The rows of a group lie close to one hidden flat surface of 13 dimensions, which may be shifted away from zero. Surfaces can cross.
(in the rows, 128 means zero)
Some rows, each with its group after it:
[ 96 100 143  78  43 122 157  69 162 116 102 157 121  72  85 111 104  92
 167] -> H
[133 146 179 130 150 103 176 132 139 156 129 142  89  89 122 140  15  75
 136] -> J
[134  74 101  80 166 118 117 186 111 178 161 124 103 131 171 156 141  96
 143] -> J
[166 136 129 177 140 143 101 134 112 121 112 136 119 166 112 129  36 179
 119] -> J
[ 95 141 175  64  98 135 174 123 170 122 128 101  96 105 126 134 130 105
 204] -> H
[143 172 140 133 145  97 151 163 118 136 128  97 175 193 153 169 126 127
 106] -> Z
[111  97  89 149 130 163 112 147 156 118 139 123 102  83 167  92 162 119
 130] -> H
[ 74 113  68 134 161  92 133 151  77  81 125 139 112 138 140 108 104 108
 120] -> Q
[112 168 165 175 145  99 146 161 134  98  87 123 114  92 161  72 106 130
 101] -> Q
[156  99 105 112 117 117  69 152 151  61 144 107 125  89 102 123 148  57
 112] -> J
[182  56  62  88  69  89 144 150 136 162 137 151 143 205 101 135 143 105
 158] -> Z
[103 109 180 114  86 126 175  83 139  82 139 131  67 155  85  82 154 159
 165] -> H
[173 131 172 135 128 130 107 118 141 150 113 110 110 110 120  65 142 112
 132] -> Q
[109 124 134 125 130 120  92 152 146 112 173 176  99 120 121 137 136 147
 119] -> Z
[ 58 164 140 109 162  83 105 129 171 132 143 139 125  94 179 105 134  83
 155] -> Z
[105 110 123 124 113 151 128  92 121 149 136 173 154 118 139 147 148 165
  90] -> J
[195 132  81 170 135 140 148 120 158 155 116 116 177 182 125 227 160 179
 145] -> Z
[136  84 103 159 134 102 115 119 112 132  98 107 137 113 143  95 140 102
 109] -> H
[127 103 126 108 167 161 126 108 109 129 121 117 103 109 147 117 157 138
 141] -> Q
[134 155 115 186 147 100 112 164  93 157 109  69 149  98 116 179 122 114
 121] -> Z
[153 124 135 131 213 169 142 121 154 120 153  98 113 125 209 118 139  96
 103] -> Q
[ 90 115 168 161 125  83 118 116 115 128 166 121 120 139 139  87 164 110
  71] -> Z
[ 96 139 119 107  81 105  90 157 108  98  96 168 149 129 121  75 103 144
 114] -> J
[ 87 171 124 162 186 139  34 103 118 123 144 201  97 119 127  64 161 210
 131] -> Q
[151 131 133 106 144 123 152 154 123 153 144 123 131 152 136 161 103 104
 128] -> J
[179 126 182  99 125 120 163 121 154 119  72 146 120  36 102 148 169 118
 126] -> H
[133 124 105 219 155 132  83  81 122 122 150 144 139 156 131 114  59 135
  69] -> J
[131  76 118 161 118 124  95  91 119 120 102  94  89  88 101  80 123 112
 156] -> H
[160 122 133 181 159 121  99 111 155 130 126 112  97 144 139  70 134 137
 146] -> Q
[141 198 180 129 175  97 100 147 128 143 118 107 111 154 136  66 170 149
 164] -> H
[158 117  90 162  98 149 159 143 158 116 127  81 131 191 135 127 149 153
 161] -> H
[146  96 109 101 125 161 106  71  87 167  97 115 150  66  89 143 153 106
 129] -> Z
[137 147 118 152 137 123 127 146 136 131 140 130 151 154 133 179 133 154
 114] -> Z
[132 123 130 127 130 108 133 115 112 144 112 117 134 122 122 108 155 114
 128] -> Q
[154 164 138 116 129 182 104 137 151 137 170 132 142 132 123 153 159 138
 112] -> Q
[149 124 134 119 112 125 124 138 132 137 129 128 139 132 123 125 146 118
 117] -> Z
[173 159 140 134 140 154 139 194 146 115 109 109 136 103 158 119 149 124
  98] -> Q
[128 110  89 193 126 169 166 127 116 127 153 124  90 102 102 129 167 143
 116] -> Q
[157 126 113 101  94 187 137  95 111 159 108 101 151  98  99  97 116  80
 133] -> Z
[124  95 124  90  86 115 137 176 122  97  62 118 133  80 149  92 113 105
 132] -> H
[ 80  99 125 115  73  95 125 147 130 104 108 145 139 118 133 141  79 132
 123] -> J
[ 77 113 194  71  54 129 223 164 107 106 137  76  99 158 132 126  74 106
 142] -> H
[123 121 132 104 147 200 162 160  97 103 157 136  83  90 134 124 102 116
  92] -> Q
[197 108  79 170 160 102  97 125 145 103 128 101 162 191 134 150 120 105
 113] -> J
[108  96 148 146  90  95 170  97 145 154 105 159 136  88 145 102 113 102
  95] -> J
[157 108 129 164 106 109 162 134 127 132  95 113 126 102 109 127 129 114
 120] -> Q
[125 147 123 144 144  98 105 115 143 120 122 117 154 155 135 142 169 145
 141] -> J
[123 133 130  76 121 147 162 124 119 150 124 138 139  97 135 120 118  81
 123] -> Z
[ 74 110 144 195 154  87  64 174 126 119 132  57 122 130 194 172  83 155
 123] -> J
[130 116  93  25 134  60  97 169 149  85  97 193 116  95 114 102 140  75
 189] -> J
[162 119 126 113 105 117 165 102 175 167 104 157 150  69 128 110 163  71
 129] -> H
[107 101 110 142  44 175 124  94  73 126 127 164 144 155  68 127 101 202
  90] -> Q
[139 153 158  84 108 146 116 173 120 122 107 132 106  93 110  86 117 126
 150] -> H
[151 137 118 137 107 122 168 155 125 168 118 157 133 146 120 139  86 134
 126] -> H
[187 145  86 167 166 155 110 149 127 203 160 136  96 157 107 105 118 128
 167] -> H
[137 112  83 139 111  78 183 168 130 163 167 132  81 197 102 108  67  75
 187] -> J
[210 123  94 131  88 153 175 146 194 155  97 141 108 112  97 107 149 124
 204] -> H
[ 80 136 175 130  78 107 129 149 140 108 122 117 122  57 121 106 101  89
 107] -> J
[146 112 126  96 111 137 147 109  86 161  84 127 131  96 108  59 119  83
 131] -> Z
[124 155 155 138 113 142 142 122 115 145 119 128 132 143 119 108 143 165
 127] -> Q
[161 152 127 195 172 124 141 109  73 154  80 106 154 121 134  90 148 133
  78] -> Z
[170 129 155 120  99 126 108  88 105 134  93  72 161 180  99  91 140 131
 133] -> Z
[ 73 104  89 151 119  77 118  92  71 128  99 123 120 158 108  73 147 146
 152] -> Q
[140  87 165 157  96  88 137 107  71 148  85  77 149 118  98 165 168 150
  96] -> Z

New rows. What belongs after each?
[119 128 133 126 108 113 126 148 125 100  98 114 146  96 125 143 113 118
 115] -> Q
[129 128 125 159  93 107 179 151 163 140  88 131 124 102 138 125 120 140
 153] -> Z
[ 92  99  94 159  99  98 167 151 120 167 138 145 158 175 173 157  94 145
 100] -> J
[107 120 181  96 149  95 187 109  94 132 103 123 110 127 153 109  53  90
 117] -> Q
[165 124  79 118 194 204 132 192  95 123 142 145  74 106 141 105 191 163
 129] -> Q
[129 188 138 169  72  99 174 175 116 129 143 141 161 160  91 117  94 108
  76] -> Q
[139 126  79 212  89 144 154 155 178 141 169 129 106 144 123 100 111 119
 135] -> Z
[161  79  56 132 131 121  95 139  90 122 141 178 117 131  85 126 115 113
 103] -> Q
[139  38 115  81 145  94 128 142 153 115 124 128 147  71 183 207 104  50
  88] -> J
[125 113 128 164  73 122 119 113 151  78 123 123 135 115  94 125  99 118
 108] -> J
[174 178 189 141  83 172 126 119 160 167 148 120 149 129  95 119 156 144
 109] -> Q
[131 137 106 117 157 149  98 132 156 118 148 113 139 121 140 186 176 141
 154] -> Q
[135 100 114 195 137  97 143 122 157 146 132 122 135 129 160 152 117 115
 103] -> J
[186 105 140 128 159 115 133 104 118 158 118  89 134 174 133 134 131 109
 134] -> J
[154 107 147 107  87 111 133 192 133 105  68 102 160 121 156 160 124 151
 118] -> J
[ 80 136 157 177 157 111 111  75 107 128  99 186 106  86 137  87 124 183
 100] -> Q
[ 94  96 125 118  97 122 135  77  99 126 102 113 175 130 136 138 137 129
  97] -> Q
[121  90 165 129 131 105 138 116 136 160 114 139  80  64 141 102 112 105
 139] -> J
[132 116 113 150 112 126 166 136 151 155 128 175 100 123 118 144 123 168
 154] -> J
[106 128  92 205 135 126 106 119  93 139 128 112 179 105 134 159 150 134
  53] -> Z
[151 100 114 132 161  94 109 143 143 127 137 124 104 117 134 130 103  77
 139] -> J
[ 80 141 127 127  68 150  94 156 140  60 159 121 144 108  94 177 113 138
 108] -> J
[ 82 159 185 139 130 130 114 139  85 172 152  81 113 139 135  97 107 132
 126] -> J
[161 120 138 126 136 121 169 123  67 181 127 142  88 131  98  34 147  91
 113] -> Q
[143 101 126 192 131  88 134 120 134 165 179  89 122 169 124 137 183 105
 107] -> Z
[131 128 133 170 139 127  90 120 138 109 142  99 123 128 122 136 119 129
 117] -> J
[ 84 143 138 119 113 126 100 109 131 103 181 137 158 111 121 142  90  65
  69] -> Q
[ 96 142 142 126 157  95 111 164 122 158 129 159  65  97 132  85  87 129
 177] -> J
[110 121 175 149 120  92  87 144 137 130 158  96 119  88 113 181 176 130
 114] -> Z
[130 128 177 138 129 142 121 111 155 104 115 107 115  86 120 196 115 167
 140] -> J
[151 135  68 117 154 135  91 163 110 169 138 122 139  93 102 195 115  95
 159] -> Z
[123 113  77 120 188 120 178 157 110 110 163 113 106 156 156 154 108  71
 127] -> Q
[147 172 109 134 163 117 108 115 132 142 141 136 139 177 113 121 180 149
 153] -> J
[142 150 121 135 132 131 125  85 122 140 138 161 139 151  99  97 136 127
 117] -> J
[130  75 163 127 143  94 119 102 129 129 104  55 156 142 176 192 125 120
 119] -> J
[170 136 157 161 139 124  85  73 199 151 144 115 132 150 120 157 130 146
 163] -> Q
[138  90 129 157  91 106  97  73 141 129 151 151 170  96 102 136  95  57
  43] -> Q
[214 194 160  89 183 132 155 182  71 154  84 106 168 154 140 100 128  98
  83] -> Z
[134 187 156 166 125 165 147  73 145 140 121  59 189 151 168  26 143  66
  82] -> Z
[119 117 130 138 167 113 101 118 131 141 134 127 128 129 155 161 128 145
 131] -> J
[139 175 153 148 157 132 197 141 119 165 189 115  97 169 124  86 121  77
 114] -> Q
[ 81 115 116 140  56 162 141  70 153 115 135 135 146 137 124  99 105 132
 125] -> Z
[160  88  87 149 155 151  79 138 134 117 176 116 117 131 124 152 143 105
 104] -> J
[158 137 127 144 102 151 155 122 141 150 181 150 137 137  83 175 113 107
  90] -> Q
[181 121 141 131 199  95 135 118 157 173 112 143 112  81 160 119 175  88
 131] -> J
[120 166 127 138 160 109 118 151 135 134 109 134 125  84 126 147 188 150
 156] -> Q
[134 162 141 151 110 122 135 174 115 116 105 140 137  82 117  98 138 122
  82] -> Q
[141  92 113 121 130  77 127 155 129 142 103 108 126 162 152 127 147 132
 168] -> J
[153 133 105 168 181 187 159  56 145 168 113 153 106  61 135  95 162 128
 132] -> Z
[127 124 104  54  78 188 123 134 145  85 133 137 130 133  93 151 129 143
 174] -> H
[108 134  94 138 109  92 109 129 142  98 162 104 172 161 124 143 146  73
 103] -> J
[147 120 135  99 101 138 122 164 100 136 138 112 142 129 123  94 129  81
  91] -> J
[114 181 149 160 129 141 143 139 181 114 111 128 116 108 143 142  98 168
 167] -> Z
[112  59 129 105  94 113 135 120 120 129  88 197 105  96 133 120  33 146
 125] -> J
[141 129 133 134 123 120 134 121 128 135 107 143 125 149 124 133 107 163
 140] -> J
